The same things were measured in two ways. Each way mixes the same 8 hidden numbers, adds some noise and spreads widely along 6 directions of its own, which tell nothing about the thing.
Some things both ways: the first way, then the second way.
[-46  18 -22  -3 -26 -33  -8   0 -24  32   2  33   1  52 -22 -43  15  10
  21]
[ -3  16   1 -12  -7   5  10  -4  22  -2 -10   1  17 -14  -8 -23   4 -12
   6]

[-12  18  -1  34  20  -7 -16 -15   0  -2  13   1 -18  16  32   1   3 -21
   4]
[-15 -19 -19  32  25  15 -14  -9 -33  16  -8 -37 -42   9  13  15 -19  35
   4]

[ -5  -6 -25 -41  53  -9  25  -7  -1 -20 -14 -49 -29 -17  34  15 -19 -18
  17]
[ 25   9  39  16  -9  13  -3   7   3  24 -18 -30  22 -15 -64  -2  26  30
  21]

[-12  -8  -8 -37   8   1   8  14 -17  -6  -9  -3  -9 -19   1 -24   1   9
   5]
[  7   5  22   8  -9  -1 -18  16  -7  16 -22 -17   4  22 -37   9  11  22
   5]

[ -7   6 -20  18  27  -7 -21  -3   5  20   4  -5   0  64   1  -1   7  12
   9]
[  1   6  19   5  13  -9  -8 -20 -10   2   4  13   8   6  -2   4  -5 -18
  -3]

[ 18  -3  30   9 -29  11 -10   2  12  10  -4   1  23 -10   8   8   0  -2
   0]
[-22   9  -9   3  20  -2 -10   8 -18   3 -26  12 -16  22   9  21 -22  10
  -7]

[  2  12  16  22  24   8   9  -7   0 -28   9  26   3 -29   0   0   5  -1
  -7]
[ -2 -11  -1   6  -9  25  12  13  -6 -16  18 -16  -1 -10  15  -5  -4   3
 -11]

[ 16   7  -3  15   2  12 -14  -8 -15   0  -1   9  -3   7   1 -28   8  -9
  10]
[ -7   0  -7 -11  11  -2   2   7   3  -5  19  25   3   6  -8 -11  12 -13
  27]

[  4  11  36  23   1  -2   2   1  17  28  -8 -11  16   5  11   3  -8   2
   9]
[  0  -6  -2  -8  -2 -10  -5 -10   1  19   6 -12   5   4  -3 -17  -7 -20
  10]

[  1  -2  -7 -36  10   1   7  -7  -5 -28 -10  10  -2 -33  26  -8  -4 -13
   8]
[ -1  -7  15  10  15  12   7  -7   2  20  -9 -13  -3 -22 -30 -12 -11  -5
  20]

[-36   9 -32 -11  36 -25   8 -10 -15 -11  -6  -1 -17   9  15  -1  -1  -4
  10]
[-12  -2  13  -3  10  15  18   8 -10 -31  -3   9   8  -6  12 -13   3   4
   7]

[ 22  18  35  66 -12  21 -45  -5  15  18   7  17  32  -3   7 -28  -9  -3
   9]
[  9  -1   0   0   4  -4  -7  -8   6 -10 -24  -2 -13 -16  36  15 -19   6
 -26]

[-13   5  32   3  43 -13 -42  37  -6  49 -29  -5  19  23  18 -31  16  48
   9]
[ -1  34 -14 -21   0 -17   5  21  31   1  30  56  16  10  -8   3  30 -21
  14]

[-12  -5  -1 -17  28   1  16   5   4 -22   7  -9 -13 -19  19  20  -8   0
  -9]
[  1 -26  -2   7   2  -8  -5 -21 -16   3  16 -17 -12   1  10  -7 -14  -7
   5]

[  2  -4  11  43  16   7   2  -3   2  -3  -1  -4  -5  -4  11 -13   6 -15
  11]
[  2  -5   5  14  -6  -7   0  -8  -8  -1  13 -18  -7   8   4  -6   5  15
   7]

[ 16 -22  19  33 -13   7 -10   8  13  29 -22 -10  19  17   2 -18  13  -1
  18]
[ 11  43  10  24  -6 -11  -6  -9  18  21  -7   0  -1  -2 -25  18  11  24
  -9]

[-29  -4 -16   6 -44  -7  18 -11 -10  30  -4  -6  -8  21 -16  -7 -11 -15
   3]
[  5  16 -12  -5  -5  -6 -13  -2  10 -13 -30  -5  -8   0  21   3 -12  21
  -7]

[-18  -1 -18 -25  16  -3   1  -2   4 -24  14  -2 -15  -6  22  19 -11  -5
  -8]
[ 13 -11  17   4 -13 -12 -11   2  -9  23 -11 -21   0   3 -12  13 -20   2
 -13]

[-13 -13 -17 -28  -6 -21  13  -3   7   4 -17 -28 -15 -15  20   5 -11 -18
   9]
[-13   3  36 -21   7 -36 -12 -20  -7  -5 -51   8   9  33  17 -17 -13 -16
  -9]

[-22  -8  -3 -11   1 -16   9   3  11  12 -30  -2  25 -20  -7   0 -18  16
   3]
[ 19   2  -3   0 -34  11  22   4  21 -24  10   0  15 -36  -9   8  10  10
 -22]

[  4   8  30  31  21   7  11   1   0  19  -8  26   9  24  -9 -29  21  14
   3]
[-20 -18 -28   3   7  -5 -26 -36 -26   7  37  -7 -14  42  17 -12  -7 -37
  -2]

[ 15   1   3  22  18   7 -13  -9 -13  17 -27  -7   1   0   6 -26   4  -3
   8]
[ -6 -24 -22   1  26  -2   1 -20  -2  12  51  11 -17  -3  -4 -22  13 -26
  44]

[  9  12 -11  29  -1  -3 -12  -7   4  -5  35 -16 -27  26   0  33   6 -16
  -8]
[ -6 -12  16   3  14 -10  -7   1 -18  19  -7 -18  -7  15  16  -4  -5   3
   2]

[  4  -4 -19  48  -1 -23 -12 -19   2  -4  -1   1 -19   7   4  10  19 -26
  -2]
[  7  -6 -19 -14 -30 -31  17  -7  23  18  54   1  14   0  22 -16  29 -29
 -11]

Other things, the second way, with their names:
Q_246: [ -5  -5 -15 -10 -12   8  17  12  -1 -31   0  25   6 -13   2  17  -4   6
 -14]
Q_660: [  6 -11 -19  -8   8   9 -14  12  -1  -3  21   8  -8   1   1  -4   1  -5
  26]
Q_937: [ -8   3  13 -11  -5 -34 -22 -16  -7   6 -42   4   0  38 -10   3  -8  -2
  -6]
Q_799: [  1  43 -15  -9   7  13   8  36  27   1  -2  25  10 -17  10   8   5   9
   5]
Q_462: [ -7 -27 -22 -22  12 -16  -1  12 -11 -20  30  38 -10  10   8  -5 -10 -13
  41]
Q_10: [ 10  23  24  12  19 -21 -20 -25  17  22 -57   0 -18 -12  -4  20 -27   8
 -17]
Q_306: [ -5  13  15 -16  -4 -21   3  -8   9   1  -7   7  17  11  22 -17   8 -20
 -12]
Q_539: [ 16  14  -3   6   4 -18 -18 -29  16  25  -1  -9  -5  -8  23   5  -3 -12
 -20]
Q_61: [ 23   6  13  -1 -32  21   0  36  11  18 -11 -33  24 -15 -27   7  14  21
 -16]
Q_247: [ -4 -15 -57 -17 -19  23 -14  23  -8 -23 -11   0  -9   3  -3  17 -17  22
   2]
Q_343: [-14 -32   5   2   8 -21 -27 -14 -32  28   0 -25 -18  43   9  -6 -19 -18
   1]
Q_988: [  6 -13   7  13   5  -2  -5 -14  -2  32   8 -22  -9 -12 -13  -6 -11  -9
   7]
Q_341: [ -4  20   3   8  23  22  11   1  14 -12 -16  10  -4 -31   6  -1  -6  10
   4]
Q_386: [ -8   0  -4 -16   5 -12  -8  -2  -4 -15 -17   7  -5  10  23 -15 -23  -5
  12]
Q_736: [  5 -20 -28  -4 -19 -22  -8 -16   0  33  43  -9  -1  15 -22  -9  15 -19
  18]
Q_163: [  0  -3  -7  -1  11  -4  -5  -7  -4   2  16   3  -5  -2   7 -11  -9  -6
  22]
Q_527: [ -6  -7  22  15   5  14  -1   3 -18  -2  19 -11   0  13 -29 -14   2  -1
  24]
Q_927: [-18 -14  -5 -17   9  12  -3  28  -9   6 -14  -1  -1  12   3  -7  -9 -12
   8]
Q_332: [  0   1   1  -3  -6 -18  -4 -13   9  27   3 -10   5   9  -5 -11   5 -16
  -1]
Q_253: [ 20 -22 -27  -9 -10 -16   1  -8   4  22  56   9   6 -11 -14   1   9 -21
  24]
Q_707: [ -9  -8 -10   3   1  15   3   4 -10 -22  12   5  -4   7   3   2  13   8
   2]
Q_312: [-11  11  -3  -8   0  15  11  39  -1  -3   1  23  15   9 -15  17  22   6
  -2]
Q_609: [ -4  34 -12 -11  -3  20  23  22  26 -47   5  35  11 -22  21  -3  11  10
  -3]
Q_438: [ -8 -13   0  -2 -14   0  -9   8 -14  -2 -15 -13  -2  25   5  11  -2   4
 -26]
Q_894: [ -9  -1  -7   3   2   0   5   7  -7   9   1  -8  -4   4  19   4  -5   3
 -11]
Q_321: [ -9   5   1 -26  -1   4  34  41  14 -38   8  45  16 -14   8  -8  12   1
  18]
Q_245: [ 16  -6  -5  -9 -21  -2  -4 -29  16   7   9 -13  16 -18 -19 -19  -4 -26
  -1]
Q_845: [-13 -25  -9 -20 -12 -35   6  -5 -12  -9  29  14   4  31   2 -25   7 -18
  31]
Q_224: [ 11  19  30 -24 -15  -5   5  37  15  16 -10  -6  35   0  14 -10   4 -13
 -13]
Q_630: [ -8  -7  13  -8  17 -17  -1 -19  -2  -5   0  15  -2   8  11 -15   1 -19
  14]
Q_181: [  0 -18  -2  -2 -13  -4   1  10  -7   1  14 -14  -6   8   1 -12  -8   2
  12]
Q_289: [  1 -26   7   8  22 -23 -26 -17 -21  32 -22 -20 -27  18   4   7 -14   7
  10]
Q_74: [  4  -4  -8   5  -1  17   7   8   4   1   9  -7  -3 -21   5   3 -10   1
  -6]
Q_129: [ -3 -17   7   5 -12   9  14 -10  -5 -27 -18 -14  -1 -13 -11  -8  -5  17
  -1]
Q_186: [-16 -21  46  10  15 -20   4 -13 -23  25 -29 -17  -9  15 -17  -8 -27 -11
   2]
Q_442: [-28  -7 -11 -11  16  -9  -5 -13  -5 -17 -18  13 -15  25  22 -14  -3 -11
   1]
Q_656: [-17  -3   6 -15 -17  -5  -3  43 -17   5 -27  -8  14  46   8  15  27  20
 -25]
Q_867: [  9  13  17  13  -1  10  -6   8   7  -3 -22  -7  -8 -14  -6  15 -22  17
 -12]
Q_149: [ 14   5  16   6   7 -12  -9 -18  20  -3   3  -5 -13 -10  15 -17   2  -1
  10]
Q_655: [ 14  -3 -23  24  -1   5 -15 -24   3  10   7 -19 -25 -12  16  27   3  15
 -31]

Some of these things the first way, each followed by its name:
[ 28  11   7  -5  29   1 -17  -2   6 -21  10  -4  -7 -16  19  18   6  -3
  -7]
Q_312
[-17  24   6   1  32  -4  -5   8 -10 -30  39   8 -19  -1  20  17   8   0
  -1]
Q_224
[ -4  10  -3  18  -3  -7 -25  -4  -5  12  -6   2  10  -4   2  -8  -6   1
   4]
Q_321
[ -8   8 -14   4 -34   4   2  -9 -15  -3  13  30  11  13 -33  -1   4   2
  -7]
Q_74
[-19   9  -2 -26  20 -16 -14   9  15   1   5   2   7   0  13  19 -12  20
  -9]
Q_246
[ -5 -16 -14  -2 -18 -30  -8 -10  22  20 -28 -21   5  -1   8  19  -9  -8
   1]
Q_186
[-15  -1  -9 -28   5 -15  12   7  11 -17  12   1 -12 -20   2   8  -9   1
  -6]
Q_129
[-17  -8  -2  -5   4 -12   5  11   2  25 -13 -25   1  19   1  19  -2  12
   0]
Q_539
[-10  -8  21 -13  33  13   0  40  -8  -4   4  -5  -9 -24   4 -17   6  28
 -11]
Q_149
[ 14   0   1  23  23 -13   3 -13  16 -13   5 -21 -23  -7  29  22   5 -29
   4]
Q_306
[ -2   2  -2  20  -9   8   9 -12  -6 -17  13  13 -12 -14   0  -5  -1 -20
  -6]
Q_181
[  0 -12 -21   5 -24   0  10  -6  -6  -7   5  -7 -22  -4  -8   0   6 -23
  -1]
Q_845
[-17  -4  -1 -19 -12  -5  10   2 -14  11 -25   0  18 -10  -4  -8  -4   7
   9]
Q_341
[ 15   4  22   4 -21  30 -17  17   0  21  14 -12  16   3 -18   7 -15  20
 -16]
Q_462
[  0  -5  12 -11  -7   3   1  14  -7   3  -4   6   4  -8  -1 -16  10   7
   3]
Q_736
[ 12   4 -11  22   7  -8 -11 -17   6 -15  15   5 -27  10  23  -2  15 -30
   5]
Q_332
[  7 -18 -33 -20 -53   2 -21  -3   4   3  13   2 -10  22 -11   0   1 -10
  -7]
Q_10
[ 28 -12  13  -5   8  12   4   5   9 -11  -5 -22  -5 -29   9  11  -2  -6
  -3]
Q_630
[ -1  29  15 -17  27  -2 -15   1  -8 -25  21  22 -16 -26  28  -4   2  -2
  -8]
Q_927
[-31   9 -16 -10  24 -26  12 -18   8  18 -16   0  -8  29  16  -9 -10  -5
  12]
Q_245
